There are 5 ways to turn a row about zero (a turn may also mirror it). The second row of each pair is the first, turned, with some noise. The first 45 pairs use one turn. New pairs use 2 turns, one after the other, and a turn may come again.
Known pairs, each followed by its turns in order:
[-22,23,-38,14,7,-57,-8,-12]
[-15,32,-55,23,-8,-1,-16,29] -> (0)

[-17,33,9,-15,-32,-18,-25,4]
[31,10,-16,19,-33,29,-3,4] -> (0)

[-4,-11,-51,-26,-15,16,26,-7]
[5,-28,-56,2,-17,16,7,11] -> (1)

[-8,-14,-17,14,-3,-9,26,-1]
[-4,-14,20,2,3,-21,17,14] -> (3)

[6,0,23,-15,31,-36,10,21]
[-20,31,1,15,-21,-2,30,-22] -> (3)

[-26,5,-14,5,5,21,-8,-5]
[-2,-18,2,-22,-20,-11,5,10] -> (2)

[10,-16,18,1,-1,11,-3,5]
[10,16,6,-5,-9,-2,-19,-8] -> (1)

[3,-48,7,20,-40,-19,9,39]
[-1,-53,-28,-24,38,-1,-14,-20] -> (4)

[-27,18,26,15,-28,-18,31,-12]
[41,-16,16,23,-34,0,15,7] -> (3)

[-56,-3,-20,-23,13,17,-7,-18]
[-24,-25,-18,5,-7,25,-53,-16] -> (0)

[40,-6,-33,25,40,-47,4,-28]
[-12,23,-48,-4,42,-47,14,24] -> (0)

[-9,-27,-2,-16,2,36,-3,-26]
[17,4,-20,-28,-2,34,-18,3] -> (1)

[-14,4,3,25,46,-1,-35,29]
[13,30,32,-31,20,19,-31,10] -> (4)

[4,9,-18,21,3,-21,-22,26]
[-2,29,-4,23,16,13,9,22] -> (0)

[8,-5,16,2,-65,-14,-61,-6]
[81,32,16,12,-11,13,-25,11] -> (0)

[6,7,-10,-30,-17,-10,9,-12]
[13,-12,-14,17,-22,-19,-2,-13] -> (0)

[16,26,19,28,-26,21,-7,-28]
[53,-5,-19,3,5,-11,-26,1] -> (3)

[-63,11,-25,19,23,25,-45,-43]
[10,-65,-43,-47,14,31,24,-3] -> (3)

[-4,-57,-14,19,-8,12,-13,-48]
[36,7,-32,-5,39,32,-27,-24] -> (1)

[-5,54,-9,-53,-38,0,18,6]
[14,-15,-20,42,-60,6,19,-37] -> (0)

[19,-31,7,-9,-27,23,-63,-2]
[26,2,39,26,10,-47,6,40] -> (2)

[35,-40,-28,1,32,35,7,5]
[-48,0,-13,-5,38,-40,-21,1] -> (3)

[-20,-27,-23,15,22,3,-11,-49]
[8,-11,-20,-20,43,38,-1,-25] -> (1)

[52,-9,-22,-18,16,29,-2,3]
[-22,14,10,34,16,34,18,-31] -> (4)

[26,-46,-5,16,14,30,-29,-10]
[20,4,-18,-31,14,-3,-50,-34] -> (1)

[-12,-31,12,-9,19,11,7,-15]
[5,20,-9,-20,-2,29,-4,-17] -> (1)

[-13,-7,-8,16,-16,2,-11,-6]
[8,-2,-4,-11,17,-16,12,8] -> (4)

[12,-32,3,-18,28,26,31,1]
[-36,-28,24,27,1,22,-8,1] -> (4)

[19,23,-38,-13,-22,27,-2,-19]
[14,-18,21,-28,17,-2,-45,-11] -> (3)

[27,-35,17,17,-29,-5,-11,42]
[36,26,3,13,37,10,-2,37] -> (2)

[22,-16,24,10,-52,3,25,-6]
[-1,29,-25,33,17,5,36,20] -> (2)

[31,-23,32,-23,15,5,-12,-19]
[-6,2,26,53,-4,-1,-13,4] -> (2)

[-9,1,-15,0,16,27,5,52]
[-32,-10,10,33,36,18,-1,-10] -> (3)

[33,25,-27,-6,-15,4,1,-20]
[5,18,-12,15,-14,3,42,-22] -> (4)

[-20,-11,-2,13,-6,-29,-20,-34]
[34,-2,-16,-2,7,-6,10,37] -> (4)

[18,-55,-9,19,-35,49,-3,-20]
[47,-1,-34,5,-2,22,-63,-12] -> (1)

[10,6,-31,20,-17,7,8,26]
[-14,33,16,25,3,-5,12,-12] -> (0)

[10,-24,-17,11,-1,-47,19,-16]
[-14,-9,7,3,44,25,19,-23] -> (2)

[14,12,-11,-1,36,28,-6,1]
[-15,-9,-20,-2,25,-9,-10,-33] -> (3)

[-1,-11,16,-16,12,-55,-5,35]
[-26,47,-1,12,6,-33,28,-8] -> (1)

[13,-17,44,7,23,-75,6,26]
[-26,23,1,15,63,32,-54,-9] -> (2)

[40,-20,20,-48,-35,-85,-9,14]
[9,20,-13,55,85,-23,-22,-36] -> (2)

[-12,-8,-18,37,3,22,-10,-17]
[12,3,30,-10,27,-19,25,15] -> (4)

[15,6,-28,5,-21,17,13,-21]
[-5,-4,0,11,1,-10,44,-12] -> (4)

[-3,20,-17,-10,33,-14,-2,20]
[13,-7,6,-23,-5,6,-30,-31] -> (2)

New pairs, each followed by its turns in order:
[52,-42,-14,-31,-11,23,-22,-6]
[-50,5,5,-23,30,-21,6,46] -> (3) (1)

[27,24,9,-10,15,-23,-31,32]
[-15,-24,38,-12,-3,20,13,-35] -> (0) (4)

[-20,37,4,-8,12,20,16,-10]
[-31,-24,1,7,12,-21,-21,-7] -> (1) (4)

[-37,-8,5,-1,21,-31,9,-17]
[-27,15,-24,-28,30,2,-2,8] -> (0) (4)

[9,-1,23,-12,-9,11,-12,32]
[6,23,24,-18,11,-19,6,-6] -> (3) (4)

[-5,-9,-36,-4,48,4,9,51]
[-28,-53,-27,-15,15,-31,25,-3] -> (1) (2)

[-24,22,33,37,-9,-42,18,40]
[-37,70,7,-14,-10,15,5,18] -> (2) (4)

[16,4,10,4,52,-8,1,-10]
[10,13,6,18,15,-44,-17,10] -> (2) (4)

[-19,-9,-26,-13,19,-19,-2,1]
[-24,-4,12,-11,-14,6,18,25] -> (1) (4)

[13,4,28,0,-24,-6,17,-21]
[4,1,20,-33,-17,-14,18,5] -> (2) (4)

[3,-15,-4,-27,5,-25,16,6]
[-2,14,18,21,0,17,7,28] -> (3) (1)

[-26,-5,-6,36,20,-15,-36,29]
[-40,-14,46,-7,-21,15,8,-6] -> (3) (4)

[-47,-6,5,0,-5,12,-10,-6]
[0,5,-1,-17,13,2,-35,27] -> (0) (1)

[-14,25,11,-15,3,-36,-36,-2]
[-8,23,25,29,28,-8,13,-25] -> (0) (0)

[23,-17,34,-6,-4,-12,56,0]
[-15,-57,4,2,1,24,-35,-14] -> (2) (1)

[21,-2,-7,-8,35,13,-40,-48]
[11,-64,-19,13,20,-23,5,-6] -> (1) (0)

[-33,49,37,-21,21,-18,24,-36]
[-58,-16,-40,4,25,-10,45,3] -> (0) (4)

[-8,41,11,41,-1,-19,-9,11]
[4,-27,-35,23,-24,29,3,-15] -> (2) (0)

[40,7,-21,11,-4,79,-16,-5]
[46,9,22,52,-46,-29,-5,19] -> (2) (1)

[24,42,13,-37,20,5,31,-10]
[24,48,-19,-17,-12,-4,-29,-29] -> (2) (0)

[31,-1,-15,-31,21,14,-4,35]
[-23,-15,0,-21,-45,-21,11,16] -> (4) (2)

[-20,23,-7,-12,-24,-5,12,-46]
[-7,31,1,-10,-20,-3,-37,28] -> (3) (3)

[28,23,-16,-40,13,-13,-20,-13]
[-2,-56,10,18,-12,5,-14,17] -> (4) (1)

[4,-35,33,-24,47,-18,-50,-10]
[2,-55,57,-22,6,24,-10,-22] -> (3) (3)

[1,-13,12,13,-39,23,-28,-6]
[-24,9,11,32,-24,-26,19,-13] -> (2) (1)

[-15,15,-29,50,-13,-9,-61,29]
[0,58,55,-16,-15,-14,-2,-39] -> (0) (4)

[-21,20,-19,-22,-3,-21,-8,31]
[-14,-17,-2,-49,-9,-2,-6,18] -> (1) (4)

[-34,14,-10,24,-41,-24,-40,-5]
[-15,3,-23,-14,-42,43,-23,28] -> (2) (4)

[6,24,33,-6,-45,-1,-13,21]
[25,2,-10,-34,3,-1,-36,-34] -> (1) (4)

[-46,25,32,-8,-6,-6,-30,-3]
[19,34,-43,-28,-4,22,-8,-15] -> (4) (4)

[13,6,-24,-8,40,-6,-27,21]
[-2,-12,0,-5,-2,38,18,-41] -> (4) (0)

[9,12,8,12,-24,-12,25,-19]
[27,-10,-20,10,1,10,-8,-27] -> (3) (4)

[25,36,3,-2,-10,-23,-7,28]
[-20,14,-19,-5,47,15,-12,-1] -> (1) (2)

[29,-3,-14,-16,-4,8,-6,6]
[-5,20,24,-21,-2,2,-1,5] -> (1) (3)

[-4,9,-23,-6,32,-19,40,7]
[-15,-40,3,3,-13,-19,30,19] -> (1) (4)

[-11,14,-33,-1,-30,-17,-30,7]
[8,45,-5,-5,18,19,18,-16] -> (0) (0)

[18,21,3,13,-34,-3,21,-31]
[10,36,21,27,28,-8,-4,-10] -> (3) (2)

[-6,47,-6,-9,-16,17,-20,-34]
[-1,16,-1,28,3,-9,55,-5] -> (0) (4)

[26,47,0,4,51,5,-16,-29]
[32,16,35,9,21,23,5,53] -> (2) (1)

[-42,31,-3,-3,-22,6,-34,14]
[-18,34,35,-27,-19,24,18,-8] -> (2) (3)

[19,-67,16,-21,0,21,-2,24]
[-68,-5,5,27,23,0,-9,22] -> (3) (1)

[11,0,34,11,-9,-3,18,66]
[-8,62,13,-12,13,15,14,-35] -> (2) (4)

[-1,-4,-11,12,14,-1,-33,23]
[-13,0,-18,-2,3,7,-10,-40] -> (4) (3)

[-12,-13,12,4,11,-5,11,20]
[23,-20,-1,-3,-6,9,-1,-2] -> (1) (3)

[-26,-3,30,-42,-6,15,-13,12]
[3,25,15,-19,29,15,28,30] -> (2) (3)

[3,-21,-14,4,15,-1,-1,11]
[-12,-17,7,-10,-1,-12,12,-13] -> (1) (2)

[-17,10,-11,-27,-10,-10,1,-28]
[-33,-8,17,-11,-5,17,1,-18] -> (1) (4)

[-4,3,22,-10,2,-2,44,23]
[0,-12,19,25,-29,1,4,32] -> (0) (3)

[-1,-7,5,-2,2,26,-45,3]
[-29,30,13,-7,18,9,17,7] -> (3) (4)

[-5,11,-37,6,-11,16,14,20]
[-2,30,19,-24,4,12,-8,-23] -> (3) (1)

[23,1,-48,45,32,-4,6,5]
[-49,-4,-48,0,-5,31,8,7] -> (0) (0)

[36,-21,-19,-25,-15,16,-6,-23]
[16,-13,-37,-14,-3,-43,8,-2] -> (1) (1)

[-12,-4,59,23,-15,-29,8,47]
[-5,-9,73,34,19,8,2,15] -> (1) (1)

[19,22,-4,43,3,-4,17,3]
[-26,22,8,14,-32,-23,2,-10] -> (2) (4)

[-5,-34,58,37,20,21,23,22]
[8,8,2,-65,33,40,23,2] -> (3) (2)

[-27,-5,10,29,48,-2,-5,-36]
[-18,8,39,49,-13,-11,-13,27] -> (1) (4)

[38,-56,-13,-3,37,4,38,-17]
[14,-21,-16,-13,-18,45,-35,56] -> (0) (4)

[-3,-1,-15,-15,14,-46,-60,-3]
[24,-33,-32,-28,16,6,-5,50] -> (2) (0)

[5,14,5,-8,36,-17,1,-5]
[-31,-16,22,-3,12,-11,7,3] -> (0) (3)

